The rows of a group lie close to one hidden flat surface of 14 dimensions, which passes through zero. Surfaces can cross.
In the rows, 128 means zero.
Known rows, each followed by its group:
[ 75 132 116 159 152  88 170 116 174 110 114 175 128 182 103 112 141 169] -> (5)
[128 109 115 164 115  46 140 144 145 127 135 115 110 152 147 142 106  98] -> (5)
[121 100 157 126 145 121  44 120 185 115 124 146 230 118 103 142 148 173] -> (8)
[135  82 189  93 153 108 121 137  66 186 180 117 132  78 156 146 116 149] -> (7)
[109  84 130  72 169  78 149 139 123  67 148 148 182 109 131 108 157 159] -> (8)
[108 132 129 104 109 114 110 152 133 124 118 116 116 162  78 110 109 139] -> (1)
[130 125 136 144 119 165 205 105 102 149 142 136 127  95 135 137 160 111] -> (2)
[148 166 121  96  80 147  77  58 123 135 115 131 131 177  91 132 116  93] -> (3)
[113 130 124 131 147  90 156 103 175 162 156 102 110 133 159 119 145 152] -> (0)
[163 139 128 144 124 145 123  77 118 143 184 113  58 136 187  79 158  86] -> (0)
[106 175 113 107 160 115 142 159 117 130 153 157 104 127 123  97 163 180] -> (0)
[134  95 143 113 150  75  70  96 192 151 112 110 125 107 132 137 138 158] -> (0)
[144 113 115 195 128 148 172 113 130 166 125 120 114  77 149 103 146 102] -> (5)
[ 94 107 148  91 116 170 154 167  87 114 138 161 103 185 101 119 179 134] -> (2)
[151 163 133 153 178 100 123 105 168 115 157 169 159 169  57 121 120  75] -> (2)
[151 179 110 152  90 116 176 161 133 104  92 117  91 158 137 104 108  99] -> (2)
[142 145 139 115 107 173  96  85 159 132 165 119 154 127 173 138  71 201] -> (3)
[145 137 143 103 173 151  70 134  90 136 116 129  69 113 105 121 177  68] -> (7)
[104  83 189 102 110 125 152  87 143 112 199 117 118 167 132 163 145 134] -> (8)
[125 123 152 109 146  76 156 105 130 111 142 146 153 112  58  99 103 133] -> (8)
[115  83 159 132  94 151 122 116 113 100  99 141 148 166  93  97 154 102] -> (8)
[135 108 121 202 119 162 138 117 136 103 147 174  95 103 134 167  93 149] -> (6)
[130 137 164 170 127  94 107  93 106 121 125 156 106 118 178 125 160 134] -> (5)
[121  86 107 165  81  85 143 193 145 108  72 115 120 118 150 111 103 173] -> (3)
[130  95 158 152 144 138 197 174  91 108 101 119 138 133 169 118 128  94] -> (1)
[ 85  96 119 148 129 117  93  88 101  97 111 155 149 103  75 106 143 130] -> (7)
[144 135 107 165 129 143 126  87 150 161 128 120 201 110 153 175 109  99] -> (0)
[131 133 111 137 100  99 144 155 148 135  90 127 123 150  88 140 107 117] -> (8)
[162 163 150 127  98 139 187 163 111 128  88 144 139 108 126 118 130 137] -> (7)
[115 166 111 158  76 120 140 139 112 108  48 108  74  97 109 147 147 104] -> (4)
[153 130 124 120 168 108  45 138 136 103 131 153 123 147 109 109 149  95] -> (4)
[108 202 130 119 145 161  99 100 116 119 156 114 138 204 105 135 117  73] -> (7)
[135  89 161  92 117  99  94 112 101 117 123 125 103 106  78  85 102 132] -> (3)
[129 181 167 143 109 103  96 103 130 119  97 117 153 132 170 161 102 149] -> (6)
[136 107 131  92  78  92 186 134  93 124 119  99 113 105 123 104 108 124] -> (0)
[ 94 161 169  96 134 100 130 126  51 177  98 120 123 126 117 165  66 152] -> (4)
[179 157 112 141 156 146 113 156 170 105 114 103  77  64 107 123 116 100] -> (2)
[106 159 146 101 188 172 129 153 101 133 115 133 131  84  69 111 117 160] -> (2)
[123 148 134 158  86 128 125 106 165  97 111  99  83 164 143 135 190  72] -> (4)
[170  88 169  92 138 129 135 104 168 116 158  86 159 103 134 151 137  83] -> (5)
[116 109 124  74 114 147  75 155  84 122 120 142 129 162  57 122 124 113] -> (6)
[140 145  73 156 158 164 128  98 178 122  83 139 150  95 129 146 143 110] -> (1)
[140 117 166 151 148 141 165 108 119 170 155  85  89 119 191 138 126  88] -> (8)
[155 165 107  86 118 160 120 120 147 142 127 122 181 121  96  88 156 138] -> (6)
[132  67 203 106 138 117 108 148 124  75  79 157 143 117 137 166 125 149] -> (3)
[124  54 145 155  48 152 141 117 129 127 177  66 122 125 159 166  93 104] -> (0)
[144 117 157 103 111  82 172  49 154 120 147 102 130 166 177 126 123 110] -> (4)
[121  80 123 101 212 172 116 182 108 131 152 170 208 114  94 109 102 161] -> (4)
[165 135 131  80 124 154  75 167 154 166 124  84 122 133 105 109 146 119] -> (7)
[145 149 103 138 129 137 134 169 146 191 146 100 159 117 136  92 106 156] -> (7)
[128 130 191 110 108  95 153  64  51 105 135 163  77  86 161 155 138 144] -> (4)
[144 161 158  84 122 209 110 156 104 124  59 111 119 136 122 131 127 114] -> (5)
[136 110 119 140 133 127 116 134  82 165 117 114 140  56 178 138 114 138] -> (2)
[ 95 139 131 140  69 124  72  70 130 160 133  97 170 146 105 129 100 143] -> (2)
[136 138 121  66 198  96 159 136 148 134 134 127  71 138 126 165 169  87] -> (2)
[148 121 107 139 117  69 171 175 117 121  71 160 161 142  79 105 129  91] -> (0)
[ 98 149 101 133 157 134 191 101 116 125 123 169 135 121 125 154  74 166] -> (3)
[ 75  85 116 112 122 138 159  90  88 127 119 119 120  66 141 146 166 167] -> (5)
[155 180 109 124  90 108 115 101 164 113 108 141 171 120 138 145 145 145] -> (0)
[153 133  97 164 120 122 139 159 192 154 130 154 160 167 146 133 123 155] -> (4)
[154 136 146 160 127 140 108  85 162  56 152 138 147  93 130 157 103 117] -> (1)
[122 156  97 170  72  82 162  92 125 104 165 137 133 146 175  92 131 149] -> (6)
[105 100 121 168  98 118 130 142 175 140 125  79 101 160 153 150  98 131] -> (0)
[113 115 169  82  84 147 103  85 110  93 154  83 144 119  99 153  73 122] -> (1)
[154  95 150  84 149  98  52 178 142 134  92 146 118 129 118 180 154 124] -> (6)
[110  97  77 159 112 158 164 133  88 130 157 147 165 103 164 101 151 151] -> (4)
[129 102  21 146 116 119  80 134 186  87  79 143 118 141 155 145 142 131] -> (6)
[131 100 170 106  75 164 134 111 158 103  93  93 141  93 100 121 107 167] -> (7)
[115 153 120 154 128 134 138 117 151 130 105 179 109 128  99  87 135 198] -> (8)
[141 105 160 106 121 141 138 106 161  94 109 154 175  83  87 112 119 179] -> (7)
[124 129 128  86 136 151 157 103 143 106  89 140 139 132 165 191 118 153] -> (5)
[124 154 108 144 119 131 136 155 157 157 136 104 117 179 139 115 139 115] -> (4)
[121 124 159 121 115 177 104 125 154 110 101 146 115 190  98 147 149 122] -> (2)
[127 128  97 126 138  92 139 118 138  71 103 138  67 121 137 130 115 123] -> (7)
[116  76 113 138 104 112 117 156 126 126 159  44 161  96 177 109  97 118] -> (1)
[116 129 107 118 140 114 116 149 140 192  98  77 130 145 180 152 162 110] -> (3)
[167 128 141 109 152 122 149 126 175 160 109 153 132 130 112 149 145 132] -> (6)
[130 165  84 145 149 124 159 126 108 156 154 131 103 114 210 101 146 155] -> (6)
[155  86 142 132 121 163 113 169 140 178  77  96 102  87 154 144 156 129] -> (7)
[118 147 186 110 145 130  99  95 193 120 141  89 176 172  82 154  84 108] -> (3)
[ 72 147 102 189 100  74 119 130 166 138 146  94 128 141 103 135 120 140] -> (0)
[143 133 145 127 147 135 159  61 171 104  97 148 154 141 181 154 121 140] -> (4)
[151 133 101 117 138 125 103 104 162  99 163 146 181 121 139 115 181 124] -> (6)
[105 149 129 194 142 146  85 119 166 134 105 120 163 131  99 159 144  94] -> (4)
[120 197 112 111 144 170 130 164  92 151 127 113 112  72 152 118 143 171] -> (3)
[135  77 134 113 137 116 149 177  91 196 174 165 156 160 163 116 164 155] -> (1)
[171 158 136 123 121 101 118 158  94 159 162 135  98 110 126 126  90 125] -> (1)
[134 151 104 122 127 138 148 106 172 131 134 161 126 129  97 137 124 168] -> (8)
[128 202 111 130 142  97  84 108 159 143 106 152  89 119 118 118 128 188] -> (1)
[ 98 106 154 146 118 150  85  75  82 108 143 102  81  86 118 150 125  96] -> (7)
[146 160 106 145 151  81 152 172 104 124 168 150 112 153 133  88 128  98] -> (1)
[107 150 143 117 144 140 158  60  91 118  94 131 137 123 141 162 147  83] -> (1)
[132 143 163  95 152 115 131 144 119 105 121 135 117 131  59 126  93 115] -> (4)
[145  81 121 165 213 136 165 160 132 110 100 152 125 102 186 131 156  93] -> (8)
[128 170 166 105 108 112  79 102  94  84 147  73 137 150 173 133  95  87] -> (4)
[138 180 127  90 118 151 138 166 120 137  76 111 103 132 156 107 130 159] -> (3)
[125 145 135 143  97 177  79 178  94 158 108 103 107 150  92  62 128 125] -> (2)
[139 115 122 129 158  74 177 148 113 153 178 195 128 190 135  73 197 127] -> (6)
[148 165 176 120 139 155 174 109 129 131 121 151  74  90 102 113  88 183] -> (1)
[104 166 139 164 122 144 117  81  98 156 171 126 187 131 104 126 123 101] -> (7)
[127  97 156 121 168  64 101 148 115 131 146 122  89 130 134  85 113 140] -> (2)
[108 100 186 124 152 107 141 107 124  95 140  82 125  53 120 169  92 125] -> (3)
[125 140 171 111  87 121  51 132 113 109 119 103 125 120 131  91 191 141] -> (5)
[116 150 135 111 128 113 174  86 106 120 109 103 115 120 159 173  81 114] -> (3)
[120 128 123 123  90 120 173 155 106  99 103 127 113 121 101 106 103 139] -> (0)
[134 126 123 145  79 186 171 121  75 140 118 113 133  94  84 106 134  84] -> (5)
[138 151 100  99 151 169 123 142 177 137  51 159 121 111 108 118 124 208] -> (8)
[113 127 134 196  85 123 140 120 167 136  97 143  71 161 113 158 117 138] -> (8)
[132 138  87 156  81 177 178 125 139 142 105 164 149 119 157 130 151 175] -> (1)
[135  69 157 115 138 182 137 173  91 154  87 139  92 121 129 138 149 119] -> (1)
[107 125 153  60 134 145 102 133 162 102 111  92 114 172 131 166  88 158] -> (5)
[ 82 150 122 152 153  77  58  77 154 146 137 156  92 114 110 194 117 179] -> (8)
[ 94 150 173 159  92 119 152  80  95  68 118 149 152 122 140 130 120 154] -> (1)
[122  57 136 178 173 111 169 157 166 122 148 137 148 115  90  97 157 100] -> (6)
[153 121 151  74  72 110 143 103  71  99 177 144 137 162 170 157 131 111] -> (5)
[ 88 118 108 104 140 177 168 170 141  82  90 165 148 115  66 159 164 161] -> (2)
[144 119 157 155 151 122 162 146 183 101  85 146 165 108 150 141 133 159] -> (3)
[139 121 144 129 137  48 102  55 150 100 124 163 139  94  65  87 120 145] -> (0)
[147  91  79 189 117 120 126 187  89 103 155 157 109  87 139 155 103 104] -> (5)
[151 164 124  90 128 101 172 191  83 120 145 146 103 156 146 101 108 143] -> (0)
[153 199  94 104 117 137 189 159 101 162 132 110 115 132 146  93 151 117] -> (6)
[123 104 123 136 142  76 143 152 150 166 100 100 109 128 137 169 118 108] -> (8)
[115 139 103  99  83 183  72 130  83  87 100 113 130 167 151 142 151  97] -> (8)
[144 190 160  89 185 150 154 161 108 135 104 148  97 129 113 102  88 157] -> (6)
[159 122 154 121 156 167  85 131 150 118 192 174 172 136 150 178 122 153] -> (7)
[150  70 144 180  60 151 111 108 164  93 116 167 149 192 133 199 104  97] -> (5)
[124 108  85 116 158  83  91 177 153 113 124 116 128  94  88 134 137 125] -> (2)
[129 146 137 108  92  96  84 147 185 130 160  72 168  92 119 193 183 133] -> (0)
[151 118 143 128 131 111 111 137 163  83  92 120 105 114 112 172  77 118] -> (7)
[118 116 164 120 115 168 116  96  92 218 162 103 186 121 133 166 177 104] -> (6)
[146 149 127 169 123 129  82 124 132 176 115 148 101 189 148 107 143 109] -> (2)
[162 133 148 139  84 142 106 148 137  85 173 125 125 144 154  99  94 156] -> (3)
[121  89 181 135 108  55 150 146 131 125 128 104 142 145  92 147 141  82] -> (4)
[ 82 176 161  68 173 148 154 100 114 148 118 100 129 151  85 160 104 121] -> (3)
[144 109  98 169  68 138 139 156  99  84 138 162 106 158 137 180  67 108] -> (5)

New rows. What belongs after each?
[162 158 142 165 151 127  39 109 114 153 170 156  82 133 147  96 115 126] -> (2)
[140  97  77 103  72 188  89  88 157 133 126 121  66 165 112 105 165 116] -> (3)
[130 136 137 136  23 118 151 102 170  94 109 129 144 169 100  97 118 161] -> (6)
[108 118  72 131 117  66 171  70 143 140 144 133 162 136 117  90 170 114] -> (8)
[112 123  97  67 173 129 130 164 134 130 147  94 121  99 129 134 115 155] -> (5)
[136  77 176 133 153 152  93 175 172 113 141 106 103 158 110 120 132 103] -> (5)
[137 140 119 143 204 101 153 137 124 122 191 189 139 139 141 121 118 133] -> (7)
[113 134 102 127 142 167  97 101 180 154  99 120 163 156 140 139 164 132] -> (7)
[141 117 102 141  95  63 183 143 126  70 136 134 107 110 156 150 119 108] -> (2)
[ 98 171 123 125 139  86 183 104 153 161  88 112  78 155 103 126 145 119] -> (2)
[168 162 114 144 135 120 102 145 126 170  89 140 160 151 126 122 119  82] -> (5)
[132 104 147 107 172 142  77 131 116 138 154 109 127  65 121 119 119 152] -> (2)
[168 160 186 148  81 108 115 112 132  46 191 162 135 106 154 138 129 151] -> (6)
[150 127 142  99 151 142 167  79 141 217 149 176 118 152 147 143 144 171] -> (6)
[152 127  99 119 137 167 130 146 112 181 144  86 134  76 112 115  97 106] -> (5)
[128 149  75 149 136 110 113 108 134 109 131 143 163 149 158 170 165  70] -> (6)
[105 139 153 107 144 180  85 113 118 126 152 143 162 142  99 162 149 129] -> (3)
[122 171 170  89 147 175 152 101  63 141 141 125  78 122 143  97 120 148] -> (5)
[150 117  95 131 131 165 156 142 145  80 160 156 159 154 154 150 158  94] -> (8)
[167  88 121 167 134  79 186 144 147  91  94 154  96  92 137  93 149 102] -> (3)
[139 157 135 175  85  73  83 215 107 132 119  95 109 115 147 152 150  94] -> (4)
[129 115 173  74 166 154 103 131  96 106 107  81 103  61 133 164  98 117] -> (5)
[108  83 178 104 138 185 172 114  90 174 122 136 127 141 111 151 192  94] -> (2)
[127 169  85 164  69 105 115 109 103 152 119 134 109  97 145 121 140 149] -> (1)
[133 136 123 118  87 183 140 198  79 133  93 113  85 145 106 121 156  89] -> (2)
[ 87 116 103 115 130 120 141 165 135 172  96 122 121 157  66  89 169 144] -> (3)
[118 137 212 155 175 119  76 179  97 189 101 121 127 137 132  99 117 143] -> (8)
[108 130 134 134 141 114 133  99  80 177 105 142 106 102 167 128 173 146] -> (1)
[113 123 138 119 220 131 166 109 124 138  75 180 122 120 101 126 168 112] -> (4)
[143  76  95 182  85 113 114 129 152  95 146  96  97 111  99 125 144  49] -> (1)
[164 129 151 155 171 168 127 131 122 103 105 193 115  94 180 155 125 158] -> (2)
[146 116 180 138 121  67 156 145 103 128 179 126 147 143 148  93 152 102] -> (3)
[112  89 120  85 133 145 140 183  56 137 115 100  94  99 148 138 150 113] -> (5)
[151 130 119 141 164 172 110 128 108 115 151 183 103 105  80 141 106 115] -> (8)
[100 169 105 103 157  98 111 168 124 122 169 126 104 151 108  90  96 173] -> (5)
[165 122 126 121 142 165  95 111 194 108 209 115 111 135 131 134 114 129] -> (7)
[131 109  86 142 116 119  63 138 151 132 100 137 158 142 112 164 154  97] -> (1)
[108 134 118 155 150 154 157 137  83  94 117 135  86 108 182 103 176 114] -> (1)
[147 119 118  71 124 182 163 131 112 160 120  74 198 125 209 143 116 123] -> (2)
[148 105 112 112  62 180  80 140 118 104 116 139  94 151 124 114 187 117] -> (3)
[142 114 109 120 152 123  87 132  99 146 104 145 151  84 192 139 137 163] -> (4)
[ 95 124 117 138 135 125  98 140 115  95  88 169  85 150 107 157 136 141] -> (8)
[116 186  68 186 155 202 138 118 108 165 124 119 139 104 167 138 114 114] -> (0)
[181 111 154  97 156  58 226 169 174 145 124 145 130 156 171 148 119 136] -> (7)
[136 154 171 129 111 146 119  75 116 133 114 162 148 214 178 158 106 120] -> (2)
[175 133 138 108 110 148 149 106 162 100 104 155 119 144 130 102 227  86] -> (0)
[118 107 158 123  81 163 124  82 125  83  98 124 132 147 105 146 101 115] -> (0)
[108 152 158  81 162  87 109 116  86 120  64 152 164 124 110 135 165 121] -> (5)
[169 133  86 153 164  62 148 152 175 110 124 126 193 117 162 107  85 110] -> (2)
[125  89 126 191 167 138 152 108 204 137 120 129  97 116 163 148 119 145] -> (5)
[113 161 129 121  88 167 101  76 161 167 129  96 141 145 116 105 123 169] -> (5)
[107 194 148 164 165 135 151 116 139 170 130 130  94 153  93 141 141 109] -> (4)
[133 155 157 142 120  67 125 127 130 134 122 110 154 117 153 132  80 151] -> (1)
[125 145 160 152 144 135 123  82 193 109 109  95 118 121  97 149  47 130] -> (5)
[ 80  95 134 133 110 125  85 146 103 124 134 144 140 130  93 104 137 183] -> (2)
[102 137 130 141  93 109 167 141  85 110 103 161  99 162 120 140 142 126] -> (2)
[121  91 162  90 161 143 101 162 145 149  89 148 138 162 126 166 151 152] -> (4)
[117 170 114 143 130  49 165 186 133 163 159 158 106 193  85 147 121 119] -> (8)
[126 142 148  95 116 142 144  74 106 142 154 137 125 125 100 105 153 131] -> (3)
[130 115 151  98 147 109  69 139 137 115 115 136 146 186 126 142 114 117] -> (2)
[109 136 106 184  49  99 144 144 101 137 127 109  88 124 119 122 164 102] -> (4)
[158 158 171 110  92 171 145 117 176  43 105 124 128 139 145 127 161 130] -> (5)
[107 206 112 106  91 206 130 159  66 108  95 145 110 122  89 154 118 140] -> (2)
[111 125 180 141 118 105 131  92  79 108 112 184 104 164 151 165 115 145] -> (2)
[118 131 186 109 135 126 121  96 120  93 180 121 111 142 102  82  87 153] -> (2)
[142 159  60  88 148 150 129 105 122 140 143  93 104  75 127 119 109 118] -> (6)
[119 170 140 120 140 190  65 128 148 129  55 111 144  94  89 108 143 158] -> (5)
[141 154 135 132 104 100 103 103 155 150 111  50 117 113 134 153 123  76] -> (0)
[117 145  62 110  83 138 114 140 101 149 162 123 159 148 172 130 141 151] -> (2)
[140 130 115 176 167 150 144 157 140 126  41 138  87  96 148 133 150 104] -> (1)
[155 151 110 121 194 139 144 196  74 134 119 160  86  85 148 123 141 121] -> (2)
[ 84 118 108 102 107 139 110 171 125 167 116  80 103 145  98 102 150 150] -> (3)
[ 85  92 134 106 174 139 134 108  98 205 120 118 129 148 101 115 113 126] -> (6)
[144 150  90  81 147  86 116 116 116 206 118 162 148 165  95 115 146 119] -> (6)
[147 159 101 141  81 179 177 137 154  92 122 110 173 120 126 113  99 131] -> (2)
[116 124 153 130  90 142 114 161 101  66 139 121 113  96 105 125  95 160] -> (3)
[ 83 109 129  78 147  66 104  98  94 145 162 114 175 122 119 153 115 150] -> (2)
[133 193  81 135 108 143 110 187  89  89 124 145  91 147 119 101 104 126] -> (7)
[123 113 132  96 141 181 165 172 104 158 104 100 140 131 120 118 158 108] -> (2)
[135 200 105 138  91 115 126 140 129 128  75 101 164 105 118  62  96 161] -> (8)
[ 91 102 129 120 123 141 187 106  73 123 184 122 100 112 196 161 124 154] -> (3)
[127 199 137 127 121 113 125 125 100 117  96  88 185 152 144  75 121  90] -> (8)
[119  94 178 145 181 104 105 161 139  82 123 118 100 115  96 136 113  99] -> (5)
[145 157 151  76 172 182 150  56 165 143 137 136 119 116 108 113 145 146] -> (3)
[184  97 118  92 113 133  96 158 198 148 133 121 131  98 160 156  94 203] -> (4)
[141  74 169  83  96 150 127 165 100  62 147 120 108 152 137 169 132  94] -> (5)
[134  73  93 156 125  77  91 166 138 110 133 150 113 102 126 135 160 128] -> (2)
[100 143 140 124 195 106  92 129 112 163  90 144 141 103  96 135 116 149] -> (2)
[114  85 119 133 163 118 115  63  87 151 168 190 160 123 141 167 105 141] -> (3)
[131 162  93 145  93  87 137 114 141 153  86 112 137 115  97 134  65 134] -> (4)
[120 108 146 149  97 108 128  63 202 110 149  75 153  90  67 128 100 115] -> (2)
[104 120 115 145 100 126  92  92  84 167 184 137 124  92 102 134 156 133] -> (2)
[173 133  99 104 145 100 110  77 135 159  72 159 100 115  79  71 138 107] -> (3)
[155 160 130 138  77 155 160 141 175 126 165 113 141 132 159 146  70 184] -> (4)
[124 142 195 133 147 151 108  60 117 191 101 111 146 149 106 144 110  85] -> (2)
[107 115  94 175 192 127 111 105 136 159 113 128 106  98 161 147 142 115] -> (7)
[144 180 141 116 177  85 123 120  99 135 174 123 136 133 147  66  62 138] -> (2)
[112 108 200  74 118 117 109 106 109  97 173  92 105 123 135  99 175 138] -> (5)
[138 109 126 136 119 148 100 150  97 118  92  99 153 105 188 172 118 103] -> (1)
[168 110  82 168  65 169 128 123 126 162 174 108 146 107 175 124 162 104] -> (2)
[141 131 143  85 145 109  61 203 138 144 134  74 117 109  46 126  81 113] -> (4)
[142  66 135 140  99 193  72 163 160  88 116 116 198 112 114 124 118 145] -> (2)
[110 165 152 111 170 141 118 142 116 159 143 147  45 150 137 167 113 170] -> (8)
[182 160 126 133  72 115  93 142 130 138 148 149  71 121 111 153 101 133] -> (1)
[104 121 130 165 133 146 126 113 165 116 125 158 155 106  80 109 132 169] -> (2)
[ 88 134 137 121  92  98  77  92 121 106 159 136 134 155  94 141 111 153] -> (2)
[147  62 166 159 148 130 169  98 138 110 138 149 145  87  86  94 122 113] -> (8)
[115 128 140 137 144  72 121 155 107 180 119 130 187 110 151 121 120 174] -> (3)
[119 139 190 111 138 175 125 130 146  83 141  86 123  65 104 158 151 126] -> (3)
[136 131 114 129 177 103 111 103 165 136 183 163 157 157 128 119 144 131] -> (2)
[ 90 162 136  89 120 107 130 116 107 132 164  81 148 133  80  79  89 145] -> (2)
[120 134 126 153 178 152  56 122 173 123 124 148 114 105 117 127 160 150] -> (0)
[128  96 156  94 146 118 146 157 145 139 131 135 124 194 145 126 163 121] -> (4)
[155 160 141 144 115 164  94 127 185 124 130 115 107  90 123 170 105 162] -> (4)
[128 144 127 162  97  80 133 122 105 187  92 102 102  64 133 112 100 159] -> (1)
[192 107 149 118 150 161 107 114 154 142 170 153 102  93 120 164 119 121] -> (1)
[167 179 163 137  99 109 134 119 128 111 128  98 146 103 161 131 132  96] -> (3)
[127 161 130 126 179 144 106 139 102 151 113 113 134  99 141 156 112 101] -> (6)
[146 108  95 127 182 105 111 127 165 142 155 137 137  97 184 114 138 172] -> (2)
[128 146 163 100 147  92 136 142 116 171 130  93 148 108 138  55 140 161] -> (6)
[147 120 117 135  95 124 160 102 182 116 169  89 101 122 112 102 136 109] -> (4)
[155 123  50 183 120 128 108 175 167 138 117 149 110 124 181 147 158 133] -> (7)
[144 196  90 121 127 132 172 117 163  94 129 139 126 142 148 114 102 150] -> (7)
[ 91 156 155 129 127 133 128 132  99 107 142 157 125 165  79  86 108 163] -> (2)
[123 163 141 128 143 136  72 134  87 147 119 136 146 129 141 113  82 157] -> (2)
[132 140  96 136 133 151  78 128 135 165  75 102 132  82 172 119 134 166] -> (8)
[123 183 125 139 160 134  97  16 146 120 126 138 146 106 101 133 105 122] -> (8)
